The rows of a group lie close to one hidden flat surface of 5 dimensions, which passes through zero. Surfaces can cross.
Some rows, each with its group after it:
-1.745 0.596 0.886 1.316 -1.078 3.262 -0.032 0.961 0.314 0.929
Bigut
-3.801 4.529 2.146 1.322 -2.230 5.816 -1.310 0.467 0.320 1.488
paser
1.794 -1.837 0.868 -1.240 -0.226 -1.182 1.508 -0.157 -0.132 -1.320
paser
3.213 1.314 0.386 -1.522 -3.928 -0.995 -0.685 -0.044 -0.066 -1.550
gego
3.822 -0.384 0.702 0.150 1.678 -0.367 -4.913 -2.149 0.660 -1.390
Bigut
-2.352 0.614 -0.833 -0.889 1.967 -0.732 2.000 -0.395 0.311 -1.416
Bute
-1.374 -0.280 -1.095 0.515 1.296 0.649 0.140 1.293 1.195 -2.549
Bute
-0.439 1.636 0.208 -0.558 4.586 -0.102 -2.712 -0.252 -0.097 -1.267
paser
-0.133 -1.711 -1.600 0.433 -0.647 -1.362 2.081 -0.286 -0.008 1.094
paser
-0.949 1.570 -0.859 0.282 2.097 0.185 -2.596 0.884 1.045 -1.701
gego
-0.833 -1.858 -0.008 -0.980 -3.550 -0.970 3.503 -0.698 -0.675 0.866
paser
0.283 -1.000 -1.440 -1.812 0.815 -2.736 1.283 -0.594 0.660 -2.970
Bute
1.346 -2.019 -0.009 0.327 -3.581 -0.897 0.144 2.384 -0.131 0.049
kon
1.532 -0.047 0.650 -1.073 0.563 -1.315 -2.364 1.331 -0.689 -1.055
kon
1.901 0.425 -0.647 1.115 -1.838 -0.063 6.043 -0.702 -0.513 3.447
kon
-2.995 2.904 -1.086 1.118 2.563 2.178 -1.064 -3.032 1.285 0.273
Bute
-3.216 2.529 -1.107 0.321 -0.743 -0.248 -3.112 -0.778 -0.836 2.376
paser
-1.227 0.444 -1.519 1.706 0.261 0.885 -1.137 1.104 0.717 -0.078
gego
-2.226 0.664 -1.652 1.037 1.446 0.163 2.108 -3.383 -0.267 2.892
Bigut
0.490 -2.161 0.055 1.624 -3.900 1.320 1.164 4.056 0.516 0.141
Bute
1.115 2.677 -1.106 0.778 4.276 0.586 -5.218 -2.817 1.379 -1.439
Bigut
-0.006 0.082 -0.798 0.396 0.708 0.072 3.720 -2.761 0.273 1.241
kon
0.693 -2.059 -0.561 1.578 0.814 -0.787 -0.960 1.519 -0.399 1.253
gego
2.259 1.525 0.211 0.336 -1.883 -0.097 1.208 1.881 -1.201 2.586
kon
0.317 -3.723 1.902 0.886 -0.685 0.589 1.558 -3.849 -1.201 4.503
Bigut
-4.056 3.197 -2.415 3.230 2.334 4.617 -1.920 -1.897 2.937 -1.199
Bute
4.766 3.296 0.173 0.504 -5.851 -0.383 -3.927 2.614 -1.495 3.900
kon
-1.532 -2.740 -0.130 0.925 0.473 0.201 3.447 -1.529 -0.104 1.785
gego
4.229 -4.574 -0.319 2.209 0.231 -2.596 -2.484 4.104 -1.538 3.084
gego
1.054 0.502 -0.205 -0.365 0.353 -0.304 -1.532 0.819 0.520 -1.691
Bigut

New rows, each followed by its group:
-1.273 -1.890 -2.843 2.993 0.816 0.178 -1.977 1.796 1.501 -0.475
gego
-2.047 -0.077 0.203 0.319 1.780 0.659 1.448 -2.609 -0.468 2.175
Bigut
2.401 -0.717 -1.709 -0.465 -3.395 -1.398 -1.469 -0.249 1.400 -2.833
gego
1.495 0.631 -1.228 -1.135 -1.769 -2.036 -0.164 3.631 0.470 -3.455
Bigut
2.547 -2.917 2.499 -0.108 0.303 0.091 -1.522 -2.072 -0.547 1.169
Bigut
1.196 3.525 1.790 -1.135 -1.358 1.051 -0.774 0.966 -0.873 0.956
gego
-0.541 -0.515 1.405 -1.314 0.452 0.706 2.062 -0.292 -0.011 -1.457
paser
-4.998 2.337 -2.145 2.625 0.835 2.427 1.650 -0.034 0.311 3.212
paser
1.145 2.581 -3.789 3.476 -5.308 1.786 -1.357 1.149 2.640 0.205
Bigut
0.708 0.006 2.889 -0.614 0.397 1.824 -2.651 2.961 0.206 -2.713
Bigut
-1.816 -0.027 1.647 -1.168 3.869 0.203 0.124 -1.281 -0.748 0.276
Bigut
0.414 1.013 1.684 0.668 0.238 2.775 -3.304 1.750 0.814 -1.649
Bigut
1.062 -0.347 -0.269 3.154 -2.869 3.396 2.549 1.284 1.598 0.942
paser
-2.430 -1.825 1.039 -0.757 1.657 0.024 -0.852 3.238 -0.002 -3.019
kon
-1.691 1.861 0.698 -1.920 0.441 -0.204 0.945 5.334 -0.016 -3.844
Bigut
-0.527 0.458 1.657 1.458 1.953 3.058 -2.548 -2.425 0.404 1.264
Bigut
-2.912 2.880 -1.259 1.647 0.023 1.635 -2.230 -0.130 0.091 2.181
paser
-0.947 0.575 -0.311 -1.585 1.465 -2.023 1.458 1.071 -0.551 -1.210
Bigut
-0.404 1.052 1.848 -1.044 2.871 1.000 -2.325 1.473 0.053 -2.583
Bigut
-4.759 -2.122 -1.845 0.157 6.062 0.002 0.584 -2.756 1.819 -3.673
gego
-1.992 2.135 -0.623 0.482 1.529 1.358 -0.313 0.223 0.463 -0.492
Bigut
-1.317 0.227 1.982 -0.250 0.935 1.719 -0.219 1.194 -0.453 -0.413
Bigut
-0.043 -0.440 0.719 -1.004 2.444 -0.763 1.129 1.043 -0.246 -1.125
kon
2.612 1.014 -0.682 1.672 -0.352 1.515 -4.763 -1.172 1.631 -0.895
Bigut
-0.680 0.458 -0.874 0.407 -1.851 0.785 0.316 -0.348 0.893 -0.452
gego
1.859 -0.071 -1.084 1.849 -0.725 0.595 -2.336 -2.757 0.988 1.262
Bigut
-0.154 0.403 -1.120 1.005 3.447 -0.213 -0.541 -0.023 0.366 -0.109
paser
2.100 -1.686 0.524 1.155 -2.017 0.593 -1.300 -1.545 0.290 1.447
Bigut
-0.283 -1.992 4.552 -0.052 -1.534 3.431 -0.204 2.419 -0.813 0.396
Bigut
5.374 -5.224 1.486 -1.798 -1.005 -4.189 0.916 -0.566 -1.597 0.536
gego
-0.828 -1.553 -1.654 -0.431 1.537 -0.973 -0.311 -1.620 1.412 -3.389
gego
-1.523 -2.487 -0.526 1.598 0.078 0.569 2.025 -0.165 -0.157 2.216
gego
0.829 -2.138 -0.144 -0.398 -0.104 -1.127 -2.338 -1.272 0.761 -2.005
kon
-1.489 1.869 -2.703 0.945 -3.502 -0.160 2.266 2.647 0.871 -0.098
Bigut
-0.051 2.513 0.735 -1.680 3.910 -0.277 -2.887 -0.176 0.071 -2.718
gego
-2.775 -0.798 3.128 -3.355 2.021 -0.575 2.957 4.367 -1.993 -1.967
Bigut
2.458 -2.442 1.373 -3.410 -1.101 -3.268 0.144 -0.602 -0.935 -1.806
paser
-1.189 -2.860 2.327 0.058 -3.215 1.446 3.367 1.165 -1.359 2.554
Bigut
-0.826 -0.022 0.315 -1.444 -1.436 -0.871 1.988 3.296 -0.457 -1.435
Bigut
0.851 0.143 -0.182 -0.838 2.502 -1.477 -1.273 -1.011 -0.022 -1.117
Bigut
